The groups are shells around one centre, one inside the other: the same stretched ball of 8 dimensions in 9 sizes.
In the rows, 128 means zero.
Known rows, each followed by its group:
[ 97 158 107 166 120 114 183 124 102 161 119 136 138] => Q
[117  92 100 176 178 131  96 111 128 126 152 131 145] => P
[141 109  89 149 158 159  78 112 129 129 163 144 147] => P
[ 40 151 105 117 132 157 156 149 140 173 138 142 164] => D
[144  73 124 157 156 142 142 115 111 105 108 170 193] => T
[ 84 154 106 117 123 150 153 139 114 144 127 165 152] => S
[ 86 168 102 112 134 120 150 156 141 179 144 137 165] => S
[158 109 132 126 121  95 121 123  50 159 132 182 147] => K
[ 96 115 123 141 163  92 135 146 116 159 139 142 155] => Q
[138  83 114 175 155 128 126 111 112 147 135 138 172] => P
[143 123 120 155 116 111 117 119  47 183 156 155 103] => P
[ 64  98 110 152 162 147 119 132 136 176 155 125 164] => T
[147 106 115 139 136 168 124 159 127 200 177 131 159] => D
[ 97 164  99 135 119 174 186 156 152 168 134 134 169] => V
[106  79 142 155 183 132 160 175 134 140 139 145 158] => K
[ 92 140 137 115 112 131 184 172  93 201 136 158 153] => Q
[124 155 146 122 105 116 182 184  52 195 148 170  92] => K
[ 97 145 110 162 133 110 193 124 120 137 100 143 171] => D
[ 85 127 145 150 113 149 214 165  75 171 118 164 128] => K
[163 115 113 164 139 122 118 124  85 151 152 148 123] => Q
[ 68 161  88 162 138 116 155 113 135 158 127 120 154] => P
[133 102  95 179 138 129  82  89  88 179 167 125 131] => U
[ 78 144 121 136 159  93 143 157 105 146 141 150 114] => K
[ 89 104 128 114 139 110 129 135  97 172 130 165 183] => V
[101 138 105 132 112 130 126 121  95 205 152 140 155] => V
[139  94 124 144 148 120 109 140  95 180 162 145 148] => S
[142 135 104 134 131 162 137 153 135 177 161 136 159] => S
[121  87 120 147 150 195 121 152 118 152 165 152 138] => D
[ 82 154 136 119 118 145 232 175 113 140  96 175 165] => U
[160 148 136 118 101  86 149 158  52 214 152 162 126] => U
[152 113 128 147 127 187 197 165 124 136 123 163 170] => T
[ 46 166 112 103 134 137 176 167 142 163 127 152 167] => V
[113  77 110 158 172 181 162 130 176  97 107 148 227] => U
[115 124  99 165 156 118 145 108 131 111 113 144 172] => D
[114 125 107 131 147 131 127 153 147 198 164 121 179] => V
[123 148 118 124 117 151 152 171 109 204 166 142 133] => S
[103 122 124  98 146 100  81 152  81 183 172 165 125] => U
[103  84 133 163 164 154 162 162 129 158 143 137 158] => Q
[157 108 102 180 123 192 144 107 100 124 134 154 139] => D
[ 83 139  78 142 170 122  77 108 144 128 155 132 143] => K
[133 103 139 135 125 142 171 150  87 155 123 173 164] => H
[140 122  88 161 133 143  93  95 103 155 155 138 141] => Q
[ 80 117 118 137 155 131 184 142 153 127 100 152 211] => D
[121  99 124 177 118 184 172 128  88 163 134 149 140] => K
[ 93 150 119 111 145 127 150 187 138 193 164 136 146] => P
[ 80 152 114 161 135 110 175 148 113 186 140 122 129] => S
[105 135 103 169 125 129 142 113  95 175 142 131 131] => H
[100 147 106 136 132  92 116 126  92 189 154 137 131] => H
[ 85 101 135 153 142 146 173 140  93 132 115 168 148] => Q
[116 120  95 188 154 123 120 100 108 134 141 129 126] => V
[ 69 163 122 154 127 137 235 174 139 177 117 127 155] => T
[ 91 138 121 173 112 144 213 133 101 170 110 139 154] => T
[150  54  99 201 169 191  90  91 120 110 152 138 150] => U
[ 48 158  90 130 137 133 150 120 145 153 122 137 178] => P
[ 67 102 124 163 152 120 150 122  96 142 120 151 146] => V
[112  70 128 151 177 157 106 146 112 127 155 159 138] => T
[126 139  93 168 134 188 170 130 147 122 128 139 158] => V
[ 78 118  91 188 149 146 162  86 136 109 100 134 178] => U
[ 89 160 113 138 140 114 155 159 113 168 148 139 118] => H
[124 100 114 133 129 139  79 113  67 176 165 161 130] => D
[ 99 149 124 141 112 161 176 154  78 155 136 167 103] => T
[123 121 120 145 118 143 142 143  92 204 158 140 142] => S
[118 137  89 195 151 152 181 126 169 144 129 103 171] => U
[135 125 118 159 160 166 177 193 168 175 166 114 150] => U
[ 95 175  94 147 121 153 168 138 125 154 136 138 130] => Q
[140 128 117 131 141 140 140 147 106 124 135 170 142] => V
[126 106 127 128 150 122 116 137  80 119 134 184 132] => T
[117  89 115 176 159 157 155 136 141 151 137 127 176] => H
[ 76 117  99 153 173 133 141 123 160 113 119 137 185] => Q
[ 83 152 103 136 111 130 150 130 111 211 147 128 159] => D
[122  58 114 145 176 161 101 120 143 119 136 155 206] => T
[100 154 102 155 126 148 179 145 140 179 138 122 161] => H
[ 90 124 127 151 140 130 199 148 121 143 106 151 173] => H
[113 100 104 154 182 123 101 137 147 145 159 127 159] => P
[ 93 111 102 145 159 150 147 124 156 119 117 146 200] => S
[ 97 140 131 106 120 112 142 151  70 170 136 178 133] => S
[109 121 105 151 149 119 140 125 134 160 133 132 181] => H
[113 115 102 122 152 160 125 134 151 129 133 156 196] => P
[155  71 133 155 167 162 159 150 129 102 119 168 184] => K
[ 66 171 124 134 102  74 183 128  58 189 112 157 128] => K
[130 130 110 166 120 160 155 122  87 141 133 156 123] => H

New rows, each followed by its group:
[161  85 123 131 124 161 115 118  81 146 136 180 174] => T
[108 126 110 135 153 115 144 140 141 153 131 140 184] => S
[145  80 115 152 142 145  98 106  90 148 145 159 162] => Q
[141  90 128 133 155 132  90 144  82 150 166 167 123] => D
[ 93 156  97 176 113 141 187 102 102 138 105 143 145] => K
[118 122 120 160 135 129 160 121  82 118 113 169 134] => Q
[ 92 148 102 156 138 154 178 152 154 175 141 117 164] => H
[ 71 128 120 123 144 159 172 162 141 150 128 153 173] => H
[ 71  77 113 133 169 189 121 138 154 133 140 152 194] => U
[119 127 135 128 129 126 180 171 110 184 135 152 164] => H
[128 156  94 119 125 147  82 139  94 177 185 150  99] => U
[ 99 123 100 164 178 155 149 154 174 127 146 121 156] => P
[113  88 132 147 156 113 144 140 109 159 131 150 177] => Q
[107  83 100 184 192 148 142 121 180 103 123 122 200] => K
[ 73 166 115 116 111  90 162 136  92 197 126 149 158] => P
[ 76 175  95 121 131 123 142 142 129 167 143 139 142] => H
[113 153  79 140 140 153 118 118 149 141 146 134 163] => P
[106 102 119 141 162 142 113 154 121 168 167 140 139] => H
[106 106  90 159 151 142 100  92 126 139 138 138 175] => Q
[109 118 109 153 146 173 153 134 123 113 127 160 148] => H
[110 129 149 117 128 116 183 179  77 162 127 178 133] => V
[ 80 108 118 143 138 156 189 126 139 128  92 158 215] => K
[ 98 128  98 161 133 125 121 101 101 163 140 136 145] => H
[105 144 109 116 155 108 106 167 128 191 178 132 133] => D
[ 67 143 104 131 129 131 121 120  93 160 141 155 129] => Q
[ 17 153 120 104 134 111 177 154 130 180 116 149 183] => U
[ 65 124 131 127 111 132 171 126  70 163 108 176 158] => K
[ 89 155  91 150 148 122 145 127 145 145 134 128 156] => H
[163 116 104 142 143 171 109 145 123 152 169 147 140] => P
[ 93 109 124 119 156 153 147 170 145 164 146 148 180] => S
[103 157  69 179 157 173 129 127 174 143 164 101 131] => U
[ 97 132  89 148 160 152 108 126 143 134 155 135 141] => H
[103  96 111 211 166 166 168 136 142 148 145 108 136] => U
[135  68 149 169 155 166 166 170  97 155 148 154 134] => K
[ 45 181 107 140 137 101 182 152 122 165 127 133 126] => D
[145 124 138 143 114 139 159 146  42 138 131 189  97] => U
[142 114 127 141 132 108 140 145  92 192 149 145 155] => Q
[124 108 137 145 111 136 156 137  57 181 136 166 134] => Q
[163 127 135 150 105 161 204 162  88 165 125 164 148] => T
[141 108 122 141 141 141 154 141 115 136 125 162 174] => H
[142  99 144 123 140  91 131 162  81 201 155 156 156] => U
[128 141 131 136 101 125 178 146  68 186 131 163 136] => H
[137  91 133 123 150 136 133 149 103 134 132 177 171] => P
[100  91  96 166 161 170 106 116 147 157 157 122 172] => P
[172 113 123 170 120 142 149 134  73 167 149 151 120] => Q
[ 98 135 120 145 120 161 185 156 117 184 137 140 155] => H
[ 93 160 105 113 118 114 126 128  90 165 138 162 140] => H
[ 81 110 113 179 155 184 193 150 155 139 126 127 164] => V
[ 86 151  72 164 139 171 134 102 157 135 136 123 163] => D
[136  75 131 169 147 139 133 123  81 144 136 158 145] => S
[ 44 158  91 129 164 123 128 153 169 176 159 113 154] => D
[ 72 162  91 134 126 156 168 135 154 167 130 130 179] => P
[151 118 140 165 125 125 189 171  89 201 149 135 131] => T
[109 118  78 178 151 133  86  88 132 172 164 106 154] => U
[ 89 113 107 131 150  93 109 102 109 148 124 153 185] => T
[133 143  86 143 116 142  99  95  94 157 149 150 140] => V
[ 77 131 120 113 142 134 134 153 107 156 142 164 144] => H
[ 75 128  92 152 144 160 103 121 125 174 167 125 132] => D
[171 107 117 166 113 201 180 135 109 141 127 158 165] => U
[ 94 110 145 133 125  81 162 137  60 187 120 165 156] => K
[135  81 127 152 134 174 106 132  71 166 166 162 120] => K
[103 143 116 152 105 133 171 126  81 183 129 148 139] => S
[129 150 109 131 128 137 136 146 100 154 149 157 124] => H
[108 127 123 174 134 131 180 149 107 183 141 126 133] => S
[ 95 118 120 137 161 153 156 189 167 205 173 111 168] => U
[105 149  97 153 151 128 119 132 113 136 153 141 106] => D
[ 98 103 108 160 161 151 123 119 115 110 132 156 141] => S
[ 88 115 116 157 166 106 133 136 116 145 139 138 140] => S
[ 68 158  94 130 137 149 140 134 134 148 138 144 147] => H
[121 128  98 130 156 139 104 147 147 170 169 130 160] => S
[110 136 115 137 135 171 155 178 136 196 171 128 138] => P
